All groups share one centre, and each spreads out both ways along 16 directions, with some noise.
Known rows, each followed by its group:
[  1 -11  40 -24  44 -24 -21 -16   1  14  -7  16  33  35   6  26 -17 -11
 -28  32   2  -5 -14   5  36]
gevuk
[  4   5 -12  -3 -11 -18  39 -13  16  14 -15  14 -13  -9  15  26  10  -6
   5  -3 -20 -22 -11 -12  22]
vik
[-15 -33  49  -3  -2   3  -6  29  15  20  32  29   8  49 -26  -1  -1   4
 -33  25  39 -20 -11   7   5]
gevuk
[-20   2  17 -37  17  21  13  30 -13  16  48  49  25  16 -10   7   9 -11
 -21 -38 -31  14  22  24  -3]
kem
[ 12  18   7  -6 -24  -8  17 -17   5  31  -4   0  14  -8 -15 -18  -2   3
 -13 -13  15   4   6 -18   3]
kem
[-24  31 -61 -27  -9 -20 -13   0  -6  32   0   9   6  -7  -5  19  -6 -10
 -41  -5   8  14  34   1  25]
kem
[ -4  16 -37   5  46  24 -31  11   7 -41   5   7 -21  -8  -5 -17  22  16
 -12  -5  24  -1  -5  -3  21]
gevuk
[-20 -28  -1  13  35  30  12  30   9  10 -12 -13  40  26  46 -10  18   5
  19  -2   7  33  -2  -1  14]
kem
[-20 -30  15 -44 -26 -33  11  22 -30   7 -32 -12  33  -1  31   8  14  52
  -7  16   6 -11  12  -2  16]
vik
[ 14  -4  -9 -32  11 -26  28  14 -15  -8  22   8   5  -5  11   6  17   7
 -18  24  18  -7   2 -18  17]
vik
[ 23  46 -33 -25 -12  10  -1  38 -52 -13  43   4 -45 -31  -9 -27  14 -10
  -8 -44  12 -13  11 -11 -36]
vik
[  0   0  34 -17  12  -5  26  11 -16  12 -11  13 -10  -1  16  48   0  30
 -20  14 -49 -16 -11   5  -5]
kem
[ -8  19 -31  15  26  -6  -2  14  13   4  -4  -5  19   9  -1  34   4 -39
 -35  34  38  14  -5 -11   2]
miv
[  5   5  15  43 -15  28  11  15   9  -6  -9   0  14 -14 -13   8  11  28
 -41   5   6 -16 -17 -22 -10]
gevuk
[ 24  10  28 -11   6  -1 -13  -2 -19  17 -48 -15  13 -17  11  17 -15   2
  -9  -6   8   9 -22  -3  -4]
kem
[-45   7  20 -16   5  -2  -7  25  -1  15 -51 -11 -12  32   4 -19 -24  16
  21 -55   6  -6  -3  29 -17]
miv
[ -2   0  32  21   9  13  -1  24  18  37   6  39  63  15  -5  22  34 -34
 -51  10  52  -1 -32 -18 -14]
gevuk
[-16 -20  11 -15 -11 -40   1   7 -21  46  16  19  16  23  28  18  -2  -7
  -7  18 -11 -13   4   6 -11]
vik
[ 15  20   4   1 -31   8 -34 -10  -2  12 -56   3  23 -43 -11  -9   7  -8
 -13 -50  39  -7 -27 -11 -11]
miv
[  8  -2  31 -12   6  -6   3 -16  10  20   9   8  16   7  14  -5  17  -7
  -3  17  17 -13 -15 -24 -13]
miv
[ 25   7  29  15 -36  -5 -11   2 -37 -22  42  -8 -19   0 -44 -35 -12  20
  -6   7   0 -17  11   4 -18]
gevuk
[  3  -5 -25  29   3  -4 -19   6  -7  16 -22 -10 -12   1  11  19  -1  22
 -17  29   5  -2  -9  -6  38]
vik
[ -4   2  13 -28   2  13 -67  -6 -15  -9  -8 -16 -17  25   9 -23 -31 -38
  27 -38   4 -24  -3  15  -2]
gevuk
[ 11 -12  11 -30  -8  18   7  -3  22  -8  -9  10  12 -14   8  15  27   4
 -13   4  15 -16 -12 -21  22]
gevuk
[-23   7  -6  -7 -23 -16  24  -7  21  -3 -14  12 -19  -9  -9  23 -17  16
 -18 -18 -22 -39  -2   0 -10]
kem
[  9   4  -3   0  27  52   0  17  31   4  16  -7  -1  10  20  38  -8 -46
 -39   1  10 -16 -21 -31  -1]
miv
[ 13  32 -14 -30  26  -7  38   5  15 -44 -34   1   5 -11 -27  14   7 -15
 -12 -14  23   2  -6  -6  51]
vik
[ 33   6  28  -6   8 -23  11   3 -17   7  -3  -4 -17   7 -19  21  -2 -24
   8  40  20  17 -12  10  -4]
vik
[ 29  10  15  38 -43 -19 -15 -60 -22  -1 -25 -21   1 -29 -12  -2 -28   4
  28  -4 -59   2   3  10   0]
miv
[  4   7  11  11  22 -13  24 -19  23  16  13   0   5  20   7  -6 -13 -28
   8   6   5   1 -11 -13 -14]
kem
[ -9  20  10  -2   9  18  24  27 -13  20   4  24  36  -9  10  17  21  13
 -42 -24 -20   1  -1 -10  -6]
kem
[ -5 -20  -4   3   7  12   9 -17  31  10 -31 -22  11 -15  30 -17   2  41
  13  -1  10   9  -6 -22  -1]
vik
[-80  18  11  24   2 -12  30  30  33  21 -25   4  26  65   2 -23  -1 -20
   8 -44  24 -22  -3   8 -33]
vik
[-15   1   3  25  -1   8   8  -4  40  -2 -33   0 -17 -14   1   6  -6   1
   8 -18  10 -16 -27  -3 -41]
gevuk
[ -6  15 -16  16 -23  -7   2 -13   6  17  -4  -8  35   6 -16   0 -24 -35
 -14 -20  -1  11  13   0  16]
vik
[-16  -9 -16 -19  37  -2 -12   3  22  -4 -27   2  -2  14  28  26   6  21
 -22  21  11 -18 -13 -11  51]
kem
[-20 -28  11  31  10  10   3  21   6   4 -13   5   6  32  15   8  -7  32
  -8  -1 -22 -18 -13   7  38]
kem
[-16  -5  21  30 -34   6  14 -51   8  15  18 -20  33  15  25 -71   0  21
  49 -30 -52  -6  27 -19 -16]
gevuk
[-22  -2  11   3  26   7   2  -3  45   3  18   4 -18  33 -13   7 -34 -19
 -24   6  14 -20 -11  -3 -20]
miv
[-13   8  14  12  51  24 -31 -11  14  22 -26   3 -16  38  -3 -20 -26  22
  11 -26 -19  17  -6  24  46]
gevuk
[ -7 -13  -2   4  19 -16  45   3  11  -5 -16  -6 -31   6  -3  21  -1  32
  28  32 -27  30   7  24  19]
miv
[ 10  -6  13 -22 -60  -6  14  42 -25  10 -27   1  19 -18 -26 -29  17  -4
   8 -51  64   8  -6   5 -13]
miv
[-13  19  -5  11  13 -18  35  -3   5  19  18   3  -8   2  12  17   1   2
 -12  19 -16  -5   3 -14 -43]
miv
[-16  -3   1  23  -2 -15 -10 -14  -8   7  13 -26  -6  56  -8 -37 -34  19
  10   9 -20  -7  26  10  54]
gevuk
[ 19 -13 -13 -10  -6  45  -1  15  23  16   7   4  -5   7  -6  33 -19 -27
 -32 -10  -5  -5  -6  -6  61]
miv
[  1  -7  28 -14  18  16 -37 -18  18 -26  -9  13  23 -10 -19   1  -9   6
 -21  -3  10  -6  -9   4   0]
gevuk
[  9 -23  16   6  41  38  12   8  16  32  37  15 -17  16  22  23 -28 -17
  -9  -9 -39   8 -15   3 -13]
miv
[ 12 -25   6  -1 -12   9 -28   8   4  16   0 -14  14  28 -15  -2  -2 -25
   2  31  45  24   6   4  44]
miv
[-38  -8   9 -11  -5 -25   6 -14  49  22 -44  14 -17  15 -22   6 -34  16
 -10 -21  21 -21 -14  13  -2]
kem
[ 11 -10  -1  53  40   7 -45  34 -39 -15  16   9 -19  27  11  18  -2 -38
  18  17 -13   6 -25  33  -4]
kem
[ 19  19  18  27 -12  23   1 -11   1  45  15 -22 -20   9 -12  16 -33  -4
 -26  20 -22   7   2 -13 -13]
kem
[  4   7  25   5   8 -15  22  -1  12  -7  -1  -7 -57   7  -3   7  11 -41
  60  23  14   7 -20  13 -83]
kem
[ -6  -5  -2 -10   6 -46 -12   5 -18  27 -12  -2   2  24  25   9 -26  -5
 -21   6  18 -34 -16  -7  10]
vik
[ -8  -3  10 -26  -7 -15  -8  16 -33 -17 -13   3  12   8  14  20  19   6
   2   7 -16 -18   6  12  26]
vik
[ 21  -9   7  33 -15  -7  14 -14   8  16  15   1   2   3  19  -4  19  -2
  -5  25   4 -32 -21 -36   8]
vik
[ 18   0  -8  11   2  27  28  -6   1  11  34 -15 -28   1  19  12  -7 -10
  16   8 -53   7  11 -12  -2]
miv
[ -6 -11  42 -10 -28  -5  72 -29  26  12  18  21  -5  -4 -20 -18   4  60
  13  -9 -61  -8  19   1  -2]
kem
[-17   7 -26  18  -2  -5 -15  22  -5  35  15  47   5  13 -13  -4  12 -13
 -22 -27  17  -6  -7  11  19]
kem
[ 12  26 -13   0  20  25  -5  29  -4 -11 -23 -13  -2 -11  26  32  15 -37
 -14 -11  17 -14 -25 -21  -8]
vik
[ 17  21 -15  17 -20 -10 -17  31 -50 -26 -22 -41  -4  -5  -7  15 -13   3
 -24  18  15 -10   2  -2  11]
gevuk
[  1  -9  12   1  36   5  12   7  -2  31 -13   4  -2   2  23  30  15  24
  -2  34 -14  32  -6   6   4]
miv
[ 40   4 -35  27 -42 -30 -45 -32 -24  87  40  31 -23 -21  12 -28  11 -23
  -8   2  33 -14 -16 -26  -4]
miv
[ -2   8   8 -31  50  -7  41  18   3   7  -9  -1  -3  10  21   8   7 -10
  19  -2   7  27  -5   5 -14]
vik
[-19  12   1 -22  24   8  37  11  18 -11 -34 -50   4  60   6   8  18 -18
  41  44   7  40  32   2  73]
miv
[ 16 -34   2 -14   9  46  -2  -8  27   3  36  24  -4  -3   6  62 -13 -40
  -8  13 -64  11   2  17  31]
vik
[ -6 -14  10 -16 -23  10  33  16   4  59 -18  13  18  -1  29  30   4  25
 -29 -20 -22 -13  -4 -16  26]
gevuk
[  1  13 -11 -18  19  13 -25  -1  18 -37 -42  -5  -1  16 -11 -11  33   5
   4   5  41 -10  -7  -7  87]
miv
[-10   9 -23   4  -8  -7 -21 -14  -3  50  23  20  10  16  32  -1 -16 -45
 -13 -35 -17 -31  -4 -16   3]
gevuk
[  0 -38  -9  11 -38 -58  15   0 -31   1  60   6  24  23   8 -23 -22 -36
  18   8  -4 -19  16   3 -16]
kem
[ -8 -16  18 -22   2  19   8   1  15 -17   8  -4  -4  19  11   0  -7   1
   5 -10 -18 -24  -1  -3  11]
miv
[  8 -28  39 -23  18  34   2  24   6  -8  32   3 -19  21 -23   2   9   8
  10  29   8  30   9  20  -2]
gevuk
[ 13  -4  48   5  -5   4 -11   0  -8  14  32  15   8  26 -20 -13  -1  -4
 -15   9   7 -13  -7   0  -1]
gevuk
[-17  -4  44  -8  31   6 -18  20   7  26 -13 -12   9  27  -9   3 -16 -12
   2  21  45  38  -9  20 -60]
kem
[ -1  -7 -42   8  32  -2  15 -12  26   1  39  16  -6   9  10  -6 -14  -3
 -20   1  -9 -12   3 -17  38]
vik
[  1 -10  31 -12  -8  28  21  32 -22  12   6 -15  32  21  40  -3  22  14
  -2 -13 -18 -12   2 -20  14]
gevuk
[ 11  21   9  -3  20 -13  -5  10 -13  19 -44 -18 -24 -11 -11 -41 -14  43
   5 -25  51  16 -18   0 -17]
vik

New rows. What belongs after each?
[-12   3  10   2   2 -14  20  17 -11 -32 -14 -16  -1   5  -3   4   0  12
  11   7  -7  -7   2   9 -17]
miv
[-15  -8  -6 -16 -24 -40   7 -13  -5  29   7  18   0  -6  -8  22  16   0
   8  38  -1  22  20  16 -18]
vik
[-67 -26   0  28  39  19 -35  15  18  -7  17  -2  24  53  24 -43 -22  24
   5 -28 -10  -8  10  18 -26]
gevuk
[-16  -1  19  14  -1 -26  -1 -28  27  -9   1  13 -20  16 -34 -12 -43   6
  -1  -9  -5 -30 -11  14 -16]
miv
[-22  -2   3 -14  18 -42   2   2  11   9  -4  36 -13   5 -27 -25  -7   1
  13 -17  44   9 -10  27 -35]
gevuk
[-15   3  24 -33  -2 -26  23  -5  12   6 -33  -8 -10   1   0  20 -17   3
   8  -1   2  -7  -6   6 -31]
kem
[ 13  11 -26 -20 -10 -18 -24 -28  -2 -15 -36  -1 -28 -33 -14   6  -7  11
  10  -7   2  -4  -1  10  26]
kem
[ 14  -2  -6 -14 -21  31  27 -13  18  42   3   5  24  -7  27   5  38 -16
  12  -8 -11  15   9 -29  40]
gevuk
[ 23  -7   0  31 -13  -1  10 -25  10 -20 -10  -5  -4  -6   8  -9   0  32
 -14   5 -18 -48 -22 -30  51]
kem
[-30 -31  -6 -45 -25 -20  27   6  26 -20  36  35 -21  13  -5  -4  11  -3
  10 -15   1 -50   8   6  -8]
kem
[-12  -3  17   5   4 -14 -27  17  -2  -3 -11  -1  -1  29 -34   0  -9  18
 -30  33  44  -8  -3  12  22]
miv
[  4  -1 -13  18  12 -30  -6   0   1  -2 -21  27 -19 -17  -3  13 -11   0
  -5 -15  10 -21 -33  12  -8]
miv
[ -3  19   5  24  23  -8  16 -16   8  28  -9   6   5   8  21 -10   9 -10
  15 -11 -10   0 -14 -10 -12]
gevuk
[ -8  11  43  -6  29   1  46 -15  25  21  23  -6  30  54  -6 -14 -13  13
 -22  16 -17   0  17 -21  40]
kem
[  7  32  -1  -2  22  12   5   0  11   5  11  20 -48  -9  -6  26  28 -13
  -4  19  -3  -5 -14  -5 -21]
kem
[ -4   4  18  25  18  21  12  14  25  42  27  27 -18  44  -2 -11   6 -34
   1 -19  10 -15 -25  -5   2]
gevuk
[ -8 -43 -21  11 -39 -48 -20   4  -9  15  -1   6  -4  16   7 -15 -29 -25
  25 -12  28 -25 -12  16   6]
kem
[ 35   7   4  -9  28  10  -6 -34  17  63  -1 -14 -19  18  16  10  -8  10
 -23  44   8  11  -6 -33  64]
kem
[-29 -18  -4 -24 -21  11   2  25  10   0 -12  -4 -32  13  23  32  -7  -1
   2  -8 -14 -35  -4   6 -11]
vik
[-45 -33 -41 -26 -24  29 -14  47   1 -30  19 -19  -9  14   1 -23  -1  12
  17 -19  15  16  43  21  -2]
miv
[  4  -1  21   2 -22 -25  69  -2  32 -58 -25   0  44 -14 -47  57 -39 -38
 -33  -1  -9 -17 -11   4  -4]
miv
[  3  45  16  11  22  -4   3 -11  15   8 -13  26  30   9 -38 -33   1 -28
 -17 -46  35   1 -17  -5   6]
kem
[-10 -30 -41 -11 -19 -13  -7  10  12 -10  17  41  -3 -12  17  -4  23  -5
  -4 -23  25 -44 -15 -13  13]
kem
[ 16  18   1 -55  88 -24  -6  17 -12 -52 -21 -26   0   2 -16 -24 -11  11
  -5  20  72  42  -2   7  11]
vik
[ -3   7 -24   4 -13  13 -29  -9   2 -52  16  16 -19 -29 -43 -32  22  15
  19 -12   1  10  21  22  -3]
kem
[ 15  -6   6  -5  -3   5 -14   6   7   3  32  26   7  -7 -27   5  29 -11
 -24  36  38  12   1  -4   2]
gevuk
[  7   0 -22  -3 -36  15  18  -3  29  48 -31   2   9   0 -27  13   3  -9
 -11  -7  19  34  12   0  74]
gevuk
[-11  15 -27  16 -31  -5   6  17 -14 -30   1  11 -11  -4 -19 -23  25 -13
  28 -31   1  -9  11  14   5]
kem
[-37 -23  -8  12  40 -19  15   3  28  -5  35  40  28  37  12  -1 -23 -30
  -7 -22 -11 -17  -6  13  -6]
kem
[ -8  17  -3   7  18  -5   6   3   0 -31 -21   4  14 -25 -16  -2  20  25
  -7   2  13  16  -3   6 -23]
miv
[  9  -8 -22  -1   6   6 -37   6 -16  12 -17 -15  -4   0  15   5   4   6
   2  19  16  19   1   1  37]
kem
[ -4  -5 -23   1  10   1 -25  -4   7 -25  -3   7 -18 -27  -3   0  29  21
   6  23  18  13   1   4 -16]
kem
[ -7 -14  15  -4  10 -13  14  -5  -5 -24  12  20  30 -12   5  10  -4  29
 -25   2 -34 -18   1   0 -11]
kem
[ -9 -29  20  -8 -25  10   4 -11  31   7  -6 -19  15  29   8  24 -28 -35
   5  12  -8 -16   2  -5  11]
gevuk
[  0   7 -22  -3 -33 -43 -11 -33  15 -20  56   3 -22   5 -43 -26 -12 -17
 -17  36  36 -34  18 -16 -17]
kem
[  6  -6  42   9  10 -23 -12  30 -19 -30 -14  -3   2  42 -21 -29  -4 -17
  17  -2  55 -22 -28  14   9]
miv
[ 32  13  48 -30  -4 -17  -1  19 -38   8 -41   5   9 -29  -7  19  24   6
  -3  10  37  15 -23   6 -32]
gevuk
[ -1 -25 -13  27  12  -3  18 -28  41 -18  -3  12  25   9  15 -33 -15 -16
  20 -43  -5 -27 -23 -15  35]
kem
[-38  13  13   3  23  35  12  19  33  20 -10 -23  30  45  -9 -15 -13  -7
 -10 -13  21  31  19  -1  -2]
kem
[-35  16 -37 -27  27   3   9  14   7 -21 -14  14  27   8  20  27   7 -27
  -8 -30 -23  -3  13   7  31]
vik
[-30  -7  20   5 -17 -17  16  45 -22  22 -11  -8  -6  36   5 -37  -4  22
  21 -31  24  -8   0  15 -26]
gevuk
[-15 -30 -43   5 -16 -14 -19  14 -16   0 -17   7  10 -30  20  13  -1  -1
  19 -12   0  28   6  25 -17]
miv
[ 29  -9   9   8  15  20  36 -24  21  37  12 -21  51  -4  36   6 -24 -49
   4  -7 -16  39  -4 -28  -8]
vik
[ 11   1  24 -18  -3 -10  12  -1 -23   7  50  59  11 -23 -21   0  13   9
 -18 -16 -31   2   5  17 -29]
kem
[ 19   6 -23 -16  -6   7 -35  25 -35 -18 -33  -2 -23 -33  23  31  30  -1
   1   2  13 -12 -18   3  12]
kem
[ -2  28  25 -42  21 -15  10 -10  29  37   0  25 -44   2 -19  23  15  -7
 -14  28  36  -3 -16  -6 -38]
kem
[-22  -3 -27  -3 -25 -16 -36  -7 -10   4 -22  12  17 -16  -1   3  -8  13
 -18 -20   1  -7  10  13  11]
miv
[-19  26 -47  12  32   4   4  22  -3  -4   3  18 -24  -9  13  19   1   5
 -30 -21 -14 -15  -9  -2  -6]
miv
[  8 -26  -9   1  -5   9   4  -9  16  25  16  10   1 -27  23   1   6  -2
   5  -2   1  10  -9 -10 -35]
kem
[ 22  -5  11   9 -18  -3   0  12  -1  53 -19  16   6 -12 -30  42 -14  -6
 -42  19  26  25 -14   7  17]
vik
[ 31 -24 -41  13 -23  12 -13 -26  21   3 -29 -16 -17 -22  31 -21  19  19
  18   0  23 -23 -20 -38  75]
kem
[ -7   5 -26 -18 -34 -25  18   1 -17 -19  24   6   6 -33  -9 -25 -29 -22
   6 -61  -7  -9  17   6 -61]
gevuk
[ 19  -3 -24  15  18  38  -2  -2  10  29  30 -22 -13  32  27  23 -19 -63
   9  11 -27  16   6 -11  41]
miv
[ -6 -15  28 -26  16  -9  10  28 -11   7 -22  -5   7  23   9  13   7  17
  -1  16  19   5  -7   8  17]
gevuk
[-20 -12 -10 -30 -19 -15  -3  11  -3   0 -38 -22   0   1  28   7  -2 -10
  26 -12  23  -5   2   4 -11]
gevuk
[  6   0 -43  -8   8  -1  -5 -43  15  -5  17 -16  12 -16  28   3  22 -30
  34  34 -15  33  23 -14  10]
gevuk
[-35 -27  -2 -13 -15  -1  -8  36  -4  27  13  15  46   5  -2 -27  -1 -21
  11 -35  45  43  17  26 -57]
kem
[-12  16  -7  25  35  13   0  -5  28  -1 -18   7  24   6  -6  -3  -4 -27
  -1 -24  14  19 -13   3  -5]
gevuk
[ 30   9  10  25  38   9  31 -20  -5  13  35  27 -19  -9   9  -4  -6  -3
  16 -20 -64   8 -12   2  -3]
miv
[-12  -6 -63  16  -7 -26 -25 -34  20  37  10  25 -31  -8  -3  27 -35  14
 -39  13 -25 -17   9   4  46]
kem
[ 18 -39  -6 -11  -4   5   1   6 -11  14  32   3  21  -8  38  -8   6 -21
  17  -4   1  10  -2  -9  -8]
kem
[-46   0 -15   6  17 -29 -12   1  27  45 -39  38   4   9 -21   5  -3  44
 -29   0  29  19   1  27  13]
kem
